The first 4 rows are patterns. Each new row is the sum of 2 different patterns, raised or lowered, with some noise. Before adding, each is slid sideways (what falls off one end comes back at the other) and multiplied by a number that may be negative. Names go in the order of the patterns.
In the rows, 128 means zero.
Known rows, each followed by the names of its patterns:
[123 104 158 152  97 141  93 103 163  95 139 158 114 100 107 113 112 100
 147 121 133 144  97 136 136 159 126 142 147 131 152 148 100 160  95 106
 153 103 126 132  94  97] => bip
[134 161 130  94 131 101 149 102  93 146 157  99 140 100 122  94 115 137
 119 100 102 128 141 131 104 123 145 105 140 157 138 151 154 119  97 111
 101 128 160 162 107 112] => bozi
[125 107 144 119 131 135 101 134 135 127 128 158  94 148 144 156 104 163
 131 134 104 138 124 125 100 151 106 140 146 140 107 154 115 121 145 103
 115 150 106 144 141 133] => Netuf
[159 163 130  95  93 129 142 132 130 157 160 124 149 104 100 138 142 163
 151 113  94 119 144 126 118 129 118 110 152 143 161 160 136 157 122 107
 158  93 111  94 162 149] => Nas

New rows, each followed by the names of its patterns:
[110  95 134  59  94 129  79 145 128  59 140  80  69 106 123 130 100 119
 119  82 126  93  85 123  95  72 104  88  79  65 117  58  83 117  95 117
 120  87 140  85 114 116] => bip Netuf
[176 182 142 172 138 143 149 134 153 136 154 149 168 175 157 129 138 162
 149 162 169 170 179 167 158 130 135 145 159 184 181 139 132 155 178 155
 132 157 136 158 151 143] => bozi Nas
[199 139 171 137 157 140 183 168 154 130 145 121 176 158 129 176 157 119
 191 148 166 171 160 193 132 144 173 120 164 121 172 169 176 152 184 108
 111 129 185 123 151 168] => Netuf Nas
[ 88  89 105  81  95 137  69 101 101 127  92 136  90 105  95  97 109 121
  86 139 104 108  98 102  68 127 116 122 105  71  98 147  86  93 117  89
 117  68  94 109 125  89] => bozi Netuf
[103 112 112 127 131  81  97  90  74 110  99 122 141  96 141 117 137  71
  93  98  95 103 137 147 123 100  96 112  75  92 107  80 142 150  91 104
  70  88 113 139 125  96] => bozi Nas
[ 79 152 111 135  97 105 108 124 106 120  78 110 136 116  76 140  85  77
 110  68  74 127 113 129 136 109  77  63 132 111 102  84  84 136 107 126
  88 146 107 104  93 148] => bozi Netuf
[119 106  95 117 115 117 105 137 104 120 157 161  83 170 125 124 118 150
 120 132  74 128 118 124 160 147  79 165 102  94 146 113 119 150 109 154
 121 130 113  90 156 107] => bip Netuf
[118 161 128 137 151 122 141 163 143 111 110 110 138 160 168 125 105 130
 144 119  98 120 111 162  93 121 157 175  88 133  92 109 101 139 158 125
 101 108 132 127 118 114] => bozi Nas
[ 89  80 106  79  88 102 114 118 126 132  81 103 132 135 114 130 109 119
 139 129  86 166  57 106 147 109  93 144  83  89  90  97 136 132  63 142
  64  97 159  91 107 161] => bip Netuf
[128 152 126 141 132  96  97 127 120 148 144 122 149 106 122 141  97 140
 153 135 121 111 106 115 118 138 120 133 134 103 143 140 161 140 140 151
 129 135 153  98 142  95] => bip Nas
[ 63  76 100 151 131  88  92 130 121 123  62  94  70 141  60  80 128 120
  94 125  61 115  59  83 109  98  91  68 111 115 102 102  95 116  84 116
 111 139 114 117  76  91] => bozi Netuf
[132 134 148 165 130 167 158 129 175 159 163 183 171 165 160 126 153 152
 137 154 180 142 182 161 137 142 150 162 166 162 167 155 169 145 152 155
 134 152 141 168 154 134] => bip Nas
[171 130 145 170 147 122 158 110 142 168 135 180 141 115 139 115 164 162
 127 127 122 119 154 138 183 165 154 178 120 133 174 136 127 126 184 163
 185 185 128 138  96 131] => bip Nas
[130 126 167 176 124 154 115 128 157 126 149 126 104  93 115 115 142 161
 129 128 135 131 188  91 133 141 105 116 144 149 125 108 150 131 123 130
 119 131 160 181 130 140] => bip Nas
[154 102 117 127 105 101 114 113 144 132  95 126  85 107 166 103 143 149
 100  87 115 117 108  88 139 131 126 147  91 140 144 143 112 146 135 136
 146 155 105 147 101 116] => bip bozi
[100 117  84  82  85  98  75  89 126  66  97  94 118  86 126  86  99  88
  91 100 111  81 129  96 102  93  97  64 117 106 111  99  68  90 133  82
  90 109  86 107  66  89] => bozi Netuf
[137 118  86 112 110 114 165 155  95 128 103  98 165 100 122 162 119 101
 108 132  92 113 158 139 118 166  99 140 120 166 122 141 129 146 138 157
 111 166  83 122 144  98] => bip Netuf
[159 142 181 208 190 160 135 141 208 126 109 128 159 190 158 153 172 151
  98 164 141 151 124 167 189 143 147 109 131 174 168 162 169 155 105 157
 192 161 166 177 138 110] => bozi Nas
[189 124 145 165 148 116 183 161 157 188 129 120 151 145 180 161 137 149
 156 165 162 141 177 149 147 141 172 144 200 125 196 177 173 136 206 173
 158 123 161 164 154 115] => bozi Netuf
[136 141 156 136 139 130 118 134 113 164 127 132 161 135 136 154 152 140
 138 149 148 155 144 113 165 127 129 150 124 148 136 126 135 144 137 174
 154 110 144 109 126 179] => bip bozi
[ 84 139  89  88  68 104  66 101 127 150  61 104  92 110  89  88  78  88
 122  63  91 123 102  93  93  63  88  73 105  91  99  72  70 121 103  95
  78  93  86 108  91 109] => bozi Netuf
[ 71  91  66 170 112 146 148 140  81  89 123 154 107 138 138 134 107 155
  75 103 134 119 174 152  88 105  97 124 113 113 138  97 110 141 129 172
 146 122 148 114  76 175] => Netuf Nas
[168 125  95 120 149 178 162 110 134 150 126 182 154 175 164 132 130 172
 144 185 134 165 133 115 147 148 173 163 111 171 181 176 106 149 113  95
 136 151 149 153 163 157] => bozi Nas
[198 161 154 143 175 146 176 142 142 142 166 147 176 181 160 183 183 135
 165 159 128 144 142 193 153 182 172 154 164 134 152 165 160 132 202 155
 140 144 166 112 161 160] => Netuf Nas
[ 98  71  49  53  86 116 106 119  83 102 114  48  81 112 111 121 138 110
  92  91 100  88 160  79  68 126  88  99 113  87  53  84  51 101 116  48
 118  87  53 163  87 142] => bip Nas
[126 150 140 160 133 137 150 121 150 121 128 153 125 143 107 131 124 121
 114 136 109 143  95 168 129 114 147 148 125 159 156 152 137 125 110 145
 117 170 136 117 160 116] => bip Netuf
[152 131 169 207 118 138 166 161 135 120 141 152 193 109 133 147 164 154
 143 137 172 114 123 149 137 117 111 170 162 162 144 128 178 139 190 181
 175 192 183 164 142 119] => bip bozi
[150 154 165 124 134 182 124 161 162 125 155 160 127 186 155 129 159 138
 155 162 144 160 167 165 135 139 147 145 118 188 137 147 145 154 135 157
 168 170 155 169 159 186] => bip Netuf
[ 95 104 126 142 129  94  71 108 115 108 102  95 102  97 125 118 147 117
 122 137 117  80 147  82  96  70 139 121 131 121 120  72  87 118 124 100
 121 125 127 112 111  82] => Netuf Nas
[103  95  61 145 133 115  67 112 106  98  84 137  61  98  90  86  76  99
  95 112  91 108 104 148  52  99  86  77  97 111 145  92  92 103  76  82
  80 103  83 148  94 111] => Netuf Nas
[134 180 102 168 139 174 133 157 122 155 107 159 134 149 116 150 119 160
 165 145 109 156 137 131 140 124 116 138 110 137 132 144 148 126 165 125
 122 122 122 148 137 115] => bozi Netuf
[105 110 135  86  98 120  92  87 160  96 109  99 125  53  93  83 130 120
 137  96 124  90 149  98  66  99 108  97 103  90 105 151 100  95 110  88
  72  94 117 121  72  98] => bozi Netuf
[ 94  87 100 161  98 126 125 160 100 130 122 140 116 139 105  85 111 134
  85 131 115  93 162 115 118 156  91 122 117 123 162 122 133 132  97 134
 132 106 142 136  69 173] => bip Netuf
